Each new row is followed by what is left after taking away its nearest point in the smallest flat space through zero that holds the last named rows.

Q731 (4 x 18):
[[-2.98  2.05 -0.65  0.25 -0.64 -2.02  5.83  2.34 -2.53 -2.70  1.09 -0.82
  -1.09 -0.74  2.65  0.36  0.52 -3.10]
 [ 0.98  7.61  2.26  1.70 -0.79  1.94  3.61 -6.07 -0.27  2.08 -1.27  0.47
  -0.89 -0.98  2.68  0.27 -1.32  1.79]
 [-1.20  1.28  0.34 -0.88 -0.61 -1.33  2.34 -0.37 -3.92 -0.71 -0.89 -3.75
   2.15 -4.43  2.47 -0.80 -1.35 -1.60]
 [ 0.41  1.85  1.94 -1.60 -2.15 -2.06  1.33 -2.29 -3.35 -1.36 -1.20 -1.70
  -2.63  0.47 -2.20  0.11  2.28 -3.71]]
New rows:
[-0.43 -2.38  0.13  0.17 -3.87 -0.68 -0.93 -0.92  0.50 -1.39  2.61 -0.36
  0.30 -0.20  2.46  0.82  1.68 -1.88] | [ 0.01 -1.58  0.36  0.59 -3.70  0.07 -1.13 -1.90  1.11 -0.62  2.43  0.02
  0.52 -0.28  2.81  0.82  1.20 -0.87]
[-0.24  0.52  0.35 -3.53  0.10  0.96 -1.22  2.09  0.59  2.59 -4.33 -0.51
 -1.53  1.67 -0.36  2.05 -0.44  0.12] | [-0.93  0.99  0.03 -3.23  0.24  0.87  0.00  2.65  0.33  2.31 -4.04 -0.66
 -1.20  1.09  0.78  2.05 -0.85  0.06]
[-1.64  0.50  1.96 -5.42 -2.46 -0.58 -0.50 -0.12 -0.67 -5.42  0.38  3.47
 -0.07 -2.88 -1.17  0.00  5.42 -1.97] | [-1.34  1.02  1.45 -4.16 -1.30  1.31 -1.07 -0.56  1.30 -3.77  0.56  4.38
  1.68 -3.72  0.67 -0.13  3.51  1.02]
[ 1.31  4.69  2.58 -2.58 -2.14 -0.58  0.16  0.15  1.44 -0.80 -0.40 -0.19
  0.71  0.85 -0.12 -2.18 -0.40 -0.84] | [ 0.83  2.70  1.56 -2.52 -1.44 -0.56 -0.65  2.15  2.19 -1.01  0.22  0.04
  1.62  0.78  0.09 -2.27 -0.75 -0.39]

Q838:
[[-6.87  2.86  0.71 -0.07  0.74 -2.87 -0.20  6.96 -1.07 -0.81 -1.25 -0.01
   0.11  2.32 -3.86 -1.53 -4.54  1.78]
 [ 0.81  3.01  2.32 -0.13  0.93  1.19 -1.02  0.91 -0.57 -0.94 -1.53  4.42
  -2.20  1.55  2.30 -0.14 -1.45 -2.68]
 [-0.07  0.96 -0.19 -0.62  2.18 -2.29 -1.27  4.41 -1.51  1.94  1.62 -0.58
  -0.66  1.05 -1.31  3.27 -1.77  0.04]
 [-4.11  2.46 -1.39  3.74  0.50  0.84 -3.36  0.52  1.17 -5.65  0.65 -2.80
  -1.19 -2.41 -2.22 -0.46 -2.59 -1.08]]
New rows:
[-0.12  0.41 -1.95  0.66  1.11 -1.11  2.45  0.96  0.29 -0.87 -0.68 -2.12
  0.04  1.58  0.06  2.68 -0.21  0.29] | [ 0.14  0.65 -1.40  0.67  0.67 -0.31  2.74 -0.04  0.55 -1.38 -1.46 -1.02
 -0.15  1.70  0.90  1.75  0.06 -0.17]
[ 2.96  0.57 -3.36  0.28  0.88  0.04 -0.35  0.06 -5.19  1.72 -2.34  1.97
 -0.88  0.26  1.32 -4.72 -4.49 -0.90] | [ 2.75 -0.43 -4.60  0.90  0.73 -0.18 -0.62 -0.58 -4.80  1.43 -1.32 -0.28
 -0.30 -0.92  0.37 -4.23 -4.01 -0.24]
[ 2.19 -2.17 -0.90  3.34 -1.35 -2.26  0.00  0.43  2.69 -0.45  0.03  2.67
 -0.03 -0.19  0.47 -4.29 -0.74  1.25] | [ 2.72 -1.86 -1.16  3.37 -0.41 -2.84 -0.84  1.58  2.24  0.05  0.95  2.24
 -0.47 -0.19  0.23 -2.66 -1.19  0.91]
[-0.21 -2.17  2.36  2.90  2.29  2.99 -5.42 -0.07  0.05 -0.39 -0.76 -0.12
 -0.01  1.47  0.64 -0.72  0.23 -0.87] | [-0.53 -3.30  2.25  1.87  1.83  2.05 -4.07  0.47 -0.21  1.23 -0.89 -0.52
  1.05  2.09  0.01 -1.11  0.70  0.55]

Q561, 4 rows:
[[ 0.11 -1.39  1.45 -2.86  0.00 -3.72  0.29  0.76  0.20  4.18 -1.33 -2.22
   0.89 -0.93  4.26 -2.26  0.87  0.04]
 [-0.90  2.96 -0.21 -2.01  6.44 -3.41 -0.09  1.42  0.54 -0.75 -1.48  0.01
   0.88 -2.87  2.37  0.27  2.27  2.70]
 [-2.19 -1.77  3.57  1.56  1.87 -4.09 -2.71  2.46 -2.05  3.84 -0.40 -5.08
  -2.27 -3.94  3.31 -3.60  4.28  0.42]
 [ 0.35  2.73  0.44  0.34  2.50  0.21  4.74  1.60  0.36  0.00 -3.49 -0.41
   2.27 -2.68  3.92  0.25  0.26  1.85]]
New rows:
[-3.24  1.26 -0.39 -1.25 -2.07 -3.03  0.27 -1.85 -2.87 -2.78  2.62 -1.77
  2.09  1.92 -2.62  1.92 -2.56  2.83] | [-3.37  1.20  0.58 -0.36 -2.22 -3.07  1.44 -1.07 -3.29 -1.78  1.60 -3.01
  2.24  0.76 -1.01  1.18 -2.07  2.98]
[-0.11  2.04  3.65  1.28  1.82 -1.80 -0.11 -2.88 -3.34 -2.56 -2.80  1.93
  2.73  3.00 -3.28 -1.86 -3.27  2.71] | [-0.24  0.91  4.52  1.30  0.85 -2.53 -0.43 -2.63 -3.71 -0.97 -2.85  0.71
  2.41  2.78 -2.35 -2.92 -2.89  2.26]
[-1.43 -0.03  1.62  1.49 -2.59 -2.38 -3.06  3.31 -3.51  2.77 -3.25  2.68
  3.44  0.20  0.42 -2.88 -2.87  1.02] | [-1.50  1.07  0.72  1.72 -1.41 -1.66 -3.31  3.04 -3.27  0.89 -2.86  3.92
  3.40  0.41 -1.00 -1.77 -3.03  1.47]
[ 1.75  3.15  2.43  2.73 -1.08 -3.40 -3.61  1.13  2.42 -0.62  3.70 -0.78
 -3.17 -3.38  2.92  1.91 -2.63 -3.35] | [ 2.51  3.72  1.77  1.96 -1.54 -2.67 -1.93  0.77  3.07 -0.92  3.03  0.19
 -2.01 -2.74  3.31  2.56 -3.78 -3.29]
[ 0.26 -2.78 -1.44 -3.71  3.24  0.22 -1.92 -1.71  1.04 -3.42 -0.65  3.41
  0.52  2.26  0.37 -3.34 -1.10  2.78] | [-0.09 -3.48  0.21 -0.35  1.44  1.89 -0.54 -0.74 -0.21 -2.55 -1.45  1.43
 -0.19  0.92  1.22 -4.34 -0.60  2.30]

Q709 (4 x 18):
[[-1.93 -2.95  1.44  4.77 -0.68  3.17 -3.75 -1.38 -0.03  1.17  1.27 -2.06
   3.64  0.04 -2.12  2.91  1.24  5.02]
 [-2.32 -2.56  5.09  2.06 -3.42  2.48 -3.23  1.26 -5.68  0.74 -0.77 -0.48
   4.24 -1.69 -2.36  7.11  2.99  2.20]
 [-1.35 -2.70 -0.52  3.00 -1.64 -4.46  2.75 -5.73  2.59 -0.11  0.08  1.52
   0.16  1.27 -4.90 -0.81  2.60 -0.54]
 [-3.18 -1.30 -1.11  2.59  0.14 -0.95  1.69 -0.62 -1.47  0.49 -0.02 -2.99
   2.44  2.45  0.33  2.62  0.05  4.35]]
New rows:
[ 0.53  1.07 -1.53  1.33  4.53  5.42 -1.08 -0.45 -0.59  0.40 -1.06 -1.79
  2.62  0.59  1.79 -0.56 -0.83 -1.33] | [ 0.06  0.46 -0.87  1.07  3.06  2.71  0.94 -1.92 -1.26  0.04 -1.88 -0.35
  2.34  0.65 -0.09 -0.01  0.66 -3.18]
[-0.63  2.83 -2.94 -2.03 -0.19 -1.73 -0.26 -1.03  1.72  5.42 -0.52  0.67
  3.16 -2.40 -0.79  0.72 -1.93 -0.71] | [-0.78  2.61 -2.47 -1.83 -0.45 -1.36 -0.70 -0.87  1.27  5.50 -0.54  0.61
  3.54 -2.60 -0.97  1.32 -1.70 -0.47]
[ 0.07 -0.21  0.12  1.35 -0.05 -0.48 -1.41 -1.17  5.42 -1.26  1.51 -1.80
 -3.72 -1.21  0.01 -0.90 -3.67 -2.69] | [-1.49 -0.49  1.33  1.14 -1.16 -0.95 -0.59  0.08  2.01 -1.22  0.57 -2.53
 -2.32 -0.97  0.31  2.29 -2.98 -1.95]
[-0.72 -0.90 -2.02 -1.01  2.45 -0.02 -0.79  1.15  0.85  1.69 -0.62  2.06
 -0.39 -5.42 -1.24 -0.19  1.10 -0.81] | [-1.80 -1.06 -2.66 -0.51  2.63 -0.69  0.29  1.13  0.23  1.77 -0.76  1.01
  0.21 -4.41 -0.77  0.56  0.92  0.46]

Q168, 4 rows:
[[ 0.59 -3.90  3.14  0.88  1.17 -1.06  3.30  0.65 -1.06  4.59 -0.79 -0.68
   3.33 -0.35 -0.08  1.12  4.70  2.66]
 [-3.42 -0.97  1.60 -1.15 -2.73  1.50  0.41 -1.87 -0.93 -1.42  3.31 -0.04
   0.33  1.10 -0.19  1.04  7.07  0.38]
 [ 1.28 -1.77 -0.33  2.05 -3.15  1.49 -0.16  1.83  2.94 -2.10  7.74  0.91
  -0.60 -0.66 -2.05 -1.40  6.85  4.50]
 [ 1.33 -1.31 -0.18  2.40  1.08 -0.82 -2.47 -1.08  2.58  1.96  0.17  1.02
   1.59 -2.93 -1.54  3.96  5.24  6.10]]
New rows:
[ 0.93  0.28 -0.61 -5.42 -4.69 -0.74  0.53 -0.19  1.36 -2.56  1.56  1.87
 -2.17  0.68 -0.74  0.17 -0.18  0.26] | [ 1.85 -0.71  0.13 -4.87 -2.97 -1.82  1.21 -0.05  1.07 -0.02 -0.79  1.64
 -0.77 -0.01 -0.59  1.18 -0.57  1.20]
[ 0.71 -1.56 -0.44 -2.81  1.75 -0.24 -0.84  3.22  1.18  2.92  1.12 -0.23
 -2.96 -2.60  1.18  4.59  1.23  5.42] | [-0.78 -0.72 -0.23 -4.43  0.75  0.47  0.24  3.21 -0.40  1.44  1.32 -0.75
 -3.89 -0.85  2.04  2.83 -0.66  2.00]
[-1.90 -2.06  1.57 -1.21  0.94  0.46  2.37  0.14 -0.33  2.26  1.53  0.56
 -0.69 -2.00  0.49  0.71  1.16 -0.82] | [-1.33 -0.82  0.22 -0.93  1.07  0.49  0.82  0.10  0.62  1.18  1.46  0.97
 -1.64 -2.50  0.28  0.73 -0.62 -0.78]
